All groups share one centre, and each spreads out both ways along 12 directions, with some noise.
In the rows, zero is written as 128.
Some rows, each with its group after it:
[132 122 128 113 168 132 134 119 152 138 139 141  95 115 136 131 143  75] => q_914
[149 120 104  92 145 114 172  95 125 137 132 142 147 150 106 135 150  58] => q_776
[151 100  77  78 163  97 170 146 118 135 109 174 161 106 104 163 144  46] => q_266
[124 135 124 108 153 101 141 180 115 102 170 136 141 146  86  87 111 189] => q_776
[102 156 138 128 146 120 132 134 128 128 134  87 122 135 135 122 122 134] => q_776
[118 134 156 107  93 130 109 147  90 139 143 151 145 131 107 138 137 101] => q_153
[109 145 161 108 127 165 120 128 124 157 119  84 156 127 125 125 120 102] => q_776
[121 140 147 126 143 129 126 143 143 111 112 113 123 173 125 136 103 143] => q_153
[114 129 122 146 113 119  95 147 115 126 129 142 141 148 134 133 138 112] => q_153
[117 110 185 107 102 116 164 125 122 117 108 111 114 106 184 141 122  89] => q_776
[143 112 153 183 139 136 181 113 146 112 108 134 183  94  84  85 104 105] => q_153
[124 137 147 104 132 129  84 145 113 118 157  99 113 115 101 136 129 153] => q_776
[147 134 166  64 184 204 158 117 125 146 139 124 127 139 147 141 124  90] => q_914
[175  84  83 133 130 119 119  83 150 106 121 154 116 120 141 147 172  84] => q_266
[119 130 158 123 104 102 100 127 122  79 138 142 143 137 136 135 113 103] => q_153
[136 113 137  90 140  95 111 133 126  97 154 169 144  94 106 141 124  90] => q_776
[128 113 143  95 127 109 199 150 104 120 141 126 115 143 155 108 125 162] => q_776
[169 120 113  58 103 176 105 110  77  87 183 123 124 159 124 139 109 105] => q_776
[129 130 190 107 108 144 121 150 102 114 123 120 129 174 120 150 119 142] => q_153
[ 88 127 150 132  88 123 149 123 112 184 114 127 142  84 160 131 118  52] => q_266
[131 125 116 129 167 139 153 144  89 134 138 104 136 176 147 136 157 123] => q_266
[118 135 183 127 146 130 102 109 161 106 126  90 126 125 131 122 125 160] => q_266
[140 119 103 120 137 131 140 154 126 115 145 135 118 142 121  99 138 130] => q_914
[144 130 179 124 162 140 121 126 123 117 120 129 115 110 118 158 159 131] => q_914
[125 118 129  93 130 114 142 130 134 133 130 126 131  97 141 129 131  89] => q_266
[140 115  54  64 142 135 159  55 123 142 149 124 204 130 148 134  68  79] => q_266
[134 126 117 163 119 142 133 170 138 146 112 166 122 112  97  99 144 102] => q_266
[153  84 112  68 130 146 102 153 122 133 146 150 136 121 123 145 136 114] => q_153
[124 142 151  85 144 158  70 139 116 115 165  83 120 185 132 132 162 136] => q_153
[131 121 135 130 142 134 109 143 143 111 125 151 172 121 117 116 146 101] => q_776
[114 166 153 138 146 129 116 138 136 105 111 128 145 139 117 131 109 126] => q_153
[134 138 186 105 153 113 149  83 117 103 153 135 174 140 139 120 159 153] => q_914
[138 148 137 116 136 136 138 167 137 123 116 151  88 122 105 122 150 111] => q_266
[167 118  83  96 132 208 102 158  88 134 158 140 157 123 118 118 153  94] => q_153
[135 141 150 153 179 124 162 135 125 100 102 117 141 189 124 143 120 139] => q_266
[123 136 145 131  94 106 142 103 132 124  92 132 130 123 118 161  94  97] => q_914
[111 158  75 154 138 159 133 110 101 154 148 114 172 114 167  93 141  81] => q_153
[131 138 129 116 111  95 126 123  96 137 127 133 102 131 101 171 131 154] => q_776
[147 126 132  70 136 101 154 142 112 120 135 146 107 125  98 147 155 118] => q_914
[108 117 157 130 102 122 119 110 119 139 116 137 154  90 172 151 123 100] => q_776
[101 121 147 106 117 139 155 123  83 124 155 108 181 133 195 112  95  74] => q_266
[121 105 107 111 128 143 104 164 130 122 150 144 128 114 148 117 100  79] => q_914
[111  92 175 147 113 109 138 134 115 154  89 143 190 123 147 156 136 134] => q_153
[ 68 160 169 156 141 121 150 139 140 101 120  98 204 139 199  73  96 113] => q_776
[124 123 135 116 157 146 117 183 101 137 155 127 161 125 119 102 176 114] => q_266
[140 124 156  97 151 179 116 132 117 128 160 110 133 117 140 116 140 125] => q_914
[117 139 124 133 125 169 120 120 124 129 126  92 113 127 178 131  96 108] => q_776
[111 146  98  81 128 111 171 118 110 174 149 149 135 121 121 123 124  67] => q_153
[113 121  98 137 137 105 130 153 116 148 112  82 116 134 151 134 154 142] => q_914
[145 141 138  84 116 157 114 144 113 104 133 143 152 131 111 129 123 114] => q_914
[ 95 173 141 150 156 122 122 105 131 126 124  97 168 148 155 119 146 115] => q_153
[100 146 153 124 122 111 107 101 102 132 120  99 155 116 151 169 122 102] => q_914
[115 119 133 128 129 131 137 113 146 147 141  86 109 110 155 102 133 124] => q_266
[125 127 155 140 135 111 147 111  95  99 184 167 158 119 129  99 103 137] => q_914
[123 104 137 119 106 127 122 115 119 152 120 129 156 103 127 146 118  96] => q_266
[102 120 166 177 159 184 128 122 117 176 156 103 147  98 140 111  77 126] => q_914

New rows. What belongs after each?
[143 109 182 139 150 162 159 121 156 152 110 143 170 122  98 105 161  93] => q_266
[111 148 167 103 149 112 112 117 133  96 134  91 128 140 141 150 100 158] => q_266
[126 141 111 159  99  93 180  71 172 128  86  99 148 168 129  93 140 158] => q_914
[133 151  94 118 125 138 117 164 128 148 141 155  92  95  81 118 112 106] => q_153
[161 102 122 103  87 146 183 120  96 143 125 154 170 177  82 124 104  89] => q_776
[126 142 152 162 129 143 135 108 108 108 136 141 130 111 129 135  79  98] => q_914
[113 121 121 130 146 159  67 116 150 155 150  99 132  83 126 124 123 100] => q_776
[156 152 118  98 142 143 170 115 149 142 111 125 105 142  91 123 144 113] => q_914
[115 113 124 138  84 126 102 140 111 144 129 139 131  95 132 137 110 104] => q_266
[122 108 129 104 132 134 112 183 157 166  86 127 152 132 108 130 149 138] => q_914
[112 149 124  93 132 107 107 111 136 120 187  94  95 174 123  99 145  83] => q_153
[135 119 135 114 105 166 133 109 106 170 116 113 150 133 147 139 148 122] => q_776
[130 139 102  72 156 124  91  70 153 102 160  94 152 127 141 131 112 148] => q_266
[120 134 196 120 125 142 132  69  73 117 161  73 163 117 165 149 130 164] => q_914
[133  76 159 105 146 118 144 158 115 132 174 174 131 108 118 108 129 149] => q_914
[101 121 172 145  87 110  79 110 123  97 134  60 105 110 154 134 104  85] => q_776
[125 105 180 140 159 120 142 125 160 138  93 123 176 116  96 136 124 123] => q_266
[116 131 189 130 112 154 116 143 105 134 142 113 124 123 145 119 146 123] => q_266
[141 120 111 126 154 117 145 141 148 105 117 141  88 127 119 130 126  98] => q_776
[121 135 127 140 132 120 127  98 133 134 130 107 114 110 134 129 131  99] => q_914
[134 123 176 130 117 130 128 145  98 120  97 119  97 142 158 179 174 142] => q_153
[133 112 160 121 133 146 122 139  87 124 154 114 130 112 130 140 126 150] => q_914
[120 115 137  86 150 145 142 124 140 162 136  88 123  97 139 126 113 152] => q_153
[144 162 127  65 129 120 160 118 101 102 128 131 148 159 119 141 141 125] => q_914
[114 124 134 118 114 128 164 135 101 126 162  65 125 175 127  85 103 151] => q_776
[105 144 102 113  98 149  86 162  60 161 158 133 157 125 133 142 122 112] => q_266
[109 136 120 108 138 134 117 163  74 146 143 126 163 134 138 147 156  92] => q_266
[100 137 149 120 154 137  87 115 144 154 139  90 138  85 153 130 141 109] => q_776
[152 136  89  82 133 122 125 104  94 112 155 152  94 140 140 174 128 123] => q_776
[126 179 110 189 135 147 138 166 102 137 118 113  48 202 126 133 148 170] => q_266
[132 136 107 107 133 165 125 119 129 162 151 131 160 122 111 111 132 112] => q_266
[120 116 135 146 116 136 109 136  99 130 100 142 165  89 186 164 150 124] => q_153
[127 189 107  95 139 156 112  87 146 140 101  46 147 146 140 131 182 112] => q_914
[123 169 102  92 134 120 144 101 162 127 119 123 172 163 116  98 152 103] => q_914
[142 138 115 129 121 151 128 102 140 110 143 111 115 125 138 105 131 100] => q_914
[130 104 160 114 138 127  91 162 138  91 147 136 148 106 130  95 146 140] => q_776
[119  92 164 131 116 101 206 137 136 135 108 121 156 138 145  86 143 104] => q_776
[121 108 107  80 127  76 137 143 123 150 159 142 113 106 106 128 147 107] => q_914
[145 107 163  80 160 111 134 166 109  85 129 176 123 132 134 167 151 116] => q_914
[129 127 128  85 101 156  92 105  89 111 178 108 152 134 154 130 111 123] => q_776
[107 134 138 104 168 124  84 143 143 123 138 152 152 106 142 147 135  56] => q_914
[118 109 150 122 159 103 157 118 148 151 126 127 136 135 143 128 153 136] => q_914
[169 103 116 104 115 128 127 149 107  99 144 162 112 139  81 142 125 127] => q_776
[103 135 172 113 137  94 125 132 129  71 151 118 172 125 161  98 125  95] => q_776
[123 141 138 123 142 162  87 156 130 113 144 118 166 132 111  98 120 132] => q_776
[ 75 177 161 132 167 106  78 145 159 155 125  48  80  74  63 149  79  87] => q_776
[142  95  99 154 128 128 131 133 139 118 124 124  99  83 153 116 130 124] => q_153
[121 132 122 105 132 136 137  90 115 168 125 124 125 104 185 163 146 118] => q_776
[123 137 128 109 127 115 126 105 112 125 145  86  94 130 141 149 126 112] => q_776
[131  93 105 127  97 120 121 119 107 128 130 143 143 106 146 149 110  87] => q_266
[106 162 154 131 178 124 147 104 123 139 139 129 178 132 136 128 129 111] => q_914
